There are 2 nested groupings, the coarsest first. Each group lies inside one group of the grouping before and may be the whole of it. The rows also spread widely along 7 directions, which tell nothing about the answers.
In the rows, zero is written as 128.
Known rows, each followed by its group in each grouping:
[152 145 100 211 123  77 146 135 138 126 169 159 141 176 177  48 120 152
 116  89 106 154 120 183 126 182]
Munu kodef
[119 120 154 104 130 121 163 126 124 159 180  91  94 142 163 132 148  96
 121 117 126  87 144 115 132 136]
lemev zirus
[104 122 117 116 151 107 146 134 122 140 147 150 103 136 173  94 131 143
 109 116 125  96 138 121 151 158]
Munu volu
[104 121 115 148 162 128 138  84 116 121 124 141  88 189 140 142 138 161
  96  87 205  80 119 100 125 173]
Munu rugi
[104 118 118 127 137 104 171 107 112 134 136 126  89 140 145 109 149 125
 104 107 120  85 144 128 121 154]
Munu gar
[139 141 130 162 117  84 147 134 143 139 152  87  96 144 142  66 146 105
 151 119 121  85 146 133 118 163]
lemev komo
[115 157 144 152 154 115 145 144 155 151 163  45  69 104 125  69 123  49
 118 126  88  79 176 131 117 154]
lemev goza
[142 109 115 116 125  83 147 132 138 141 136 108 114 176 167  96 170 141
 161 131 165  87 117 111 142 142]
lemev komo
[143 104 141  85  97  88 169 149 119 141 189 122 131 168 205 106 142 124
 130 127 111 104 131 118 140 120]
lemev goza
[109 152 110 191 171 131 137 122 129 124 134 137 108 139 145  83 122 128
 100  86 148  94 130 126 120 189]
Munu gar
[ 77 138 120 152 163 121 159  83 119 126 107 141  65 137 121 116 123 117
 109 106 125 100 162 117 132 172]
Munu volu
[128 134 100 181 137 109 177  80  98 131 142 169 115 232 150 148 128 158
 110  62 175 121 115 148 117 174]
Munu volu
[101 108 116 101 152  81 147  97 133 144 140 170 122 174 159 110 107  56
 132 126  48 177 127 160 194 103]
lemev goza
[142 106  77 137 138  66 156 118 142 178 129 122  91 220 133 132 161 124
 124 118 149 117 128 193 128 150]
Munu rugi
[110 132 110 148 175  91 129 147 161 159 122  88  64 118 120  75 144  91
 120 140 108  84 160 143 133 169]
Munu kodef
[129 110  94 159 117  75 201  84 101 132 116 148  92 221 133 127 160 158
 132 106 145 119 140 165 110 155]
Munu volu
[125 130  89 207 151  82 147 108 131 102 121 185 127 182 149  58 117 156
 128  97 106 172 118 166 142 179]
Munu kodef
[110 118 117 136 133  97 142 114 114  95 156 198 134 139 195  75 109 169
 109 105  93 140 114 129 155 153]
Munu kodef

New rows, each followed by its group in each grouping:
[119 107 117  85 147 105 141 127 116 154 154 171 114 161 191 125 143 153
 113 115 145 103 119 121 166 143]
Munu volu
[115 142 112 168 174 126 117 121 129 143 172 169 127 162 169 113  98 120
  86  81 126 139 107 148 148 170]
Munu kodef
[154  87  91 125  90  59 183 127 107 120 133 153 119 214 175  97 176 211
 138 117 173 108 122 147 122 148]
Munu rugi
[111 146 114 164 188 122 118 139 154 154 150 120  92 130 139  82 118  92
  97 105 117 110 137 147 141 174]
Munu kodef
[ 97 139 122 172 174 121 134 117 138 115 122 137  82 137 138  84 121 139
 106 107 139  92 144 100 127 183]
Munu kodef
[ 93 125 144 105 148 125 154  95 109 156 183 146 110 151 170 150  95  44
  93  98  81 131 133 130 156 112]
lemev goza
[110 110 138 121 121 115 160 112  92 114 162 156 106 147 175 121 132 166
  99 102 143  96 128  95 131 158]
Munu kodef
[105 100 129  72 131 103 165 118  96 150 154 151  98 153 178 143 142 136
 106 116 126  91 133 115 151 131]
Munu volu
[111 111 129 106 110  92 183  97  91 130 154 133  75 167 148 147 155 153
 103  97 147  83 147 127 107 147]
Munu rugi
[107 115 119 107 153 118 149 141 120 100 114 156  95 148 186  83 151 215
 125 127 185  60 131  60 148 176]
Munu volu
[104 122 104 135 187 114 122 134 149 189 145  98  84 167 133 135 138  87
  97 115 143  94 137 147 143 155]
Munu kodef
[106 118 108 133 128  83 168 106 126 118 105 123  61 145 120  93 156 139
 123 127 120  88 166 133 112 163]
Munu rugi
[109 124 109 131 153 116 130 123 127 122 121 148 103 168 160 108 143 177
 111 109 183  89 120 110 134 171]
Munu rugi
[113 117  97 131 145  76 144 124 141 163 142 134  92 159 141 104 139 108
 111 120 106 121 136 181 140 144]
Munu rugi
[105 109  80 143 163  79 131  96 148 138  91 169 100 197 133 100 139 134
 132 123 135 134 120 163 152 155]
Munu rugi
[119 127  73 188 174  59 146 105 162 159  96 125  83 190 102  85 141  76
 137 130  83 159 142 209 144 163]
Munu kodef
[134 130 143 104 145 121 126 162 137 151 194 115 136 145 199  96 123 106
 107 120 134  94 117 110 157 139]
lemev goza
[128 123 137  94 154 130 126 169 150 143 156  81 112 163 190  98 152 142
 135 139 195  56 121  64 146 152]
lemev goza
[117 121  91 143 150  81 159 120 141 175 121 123  79 183 128 106 152 102
 124 125 127 109 141 177 143 157]
Munu volu
[127 120 114 141 101 101 171  96  87 110 166 190 133 189 183 131 130 193
  98  72 158 120 110 130 116 159]
Munu rugi
[ 98 140 112 160 176 128 132 112 122 127 140 167 105 158 151 103 112 141
 106  91 145 103 131 129 143 174]
Munu volu
[148  78  98 112 100  57 178 156 123  92 120 141 110 184 190  48 188 244
 167 157 159  80 129  98 139 167]
Munu kodef
[110 163 107 174 189 128 116 117 134 178 164 166 116 159 156 111  90  81
  87  79 112 136 122 179 155 162]
Munu volu
[154 108  94 142 105  71 182 112 101 148 159 185 136 226 192 125 145 173
 126  89 142 136 110 170 136 151]
Munu volu
[105 125 118 144 131 105 148  92 103 119 161 180 110 157 162 121 111 144
  91  81 119 125 129 145 123 154]
Munu rugi
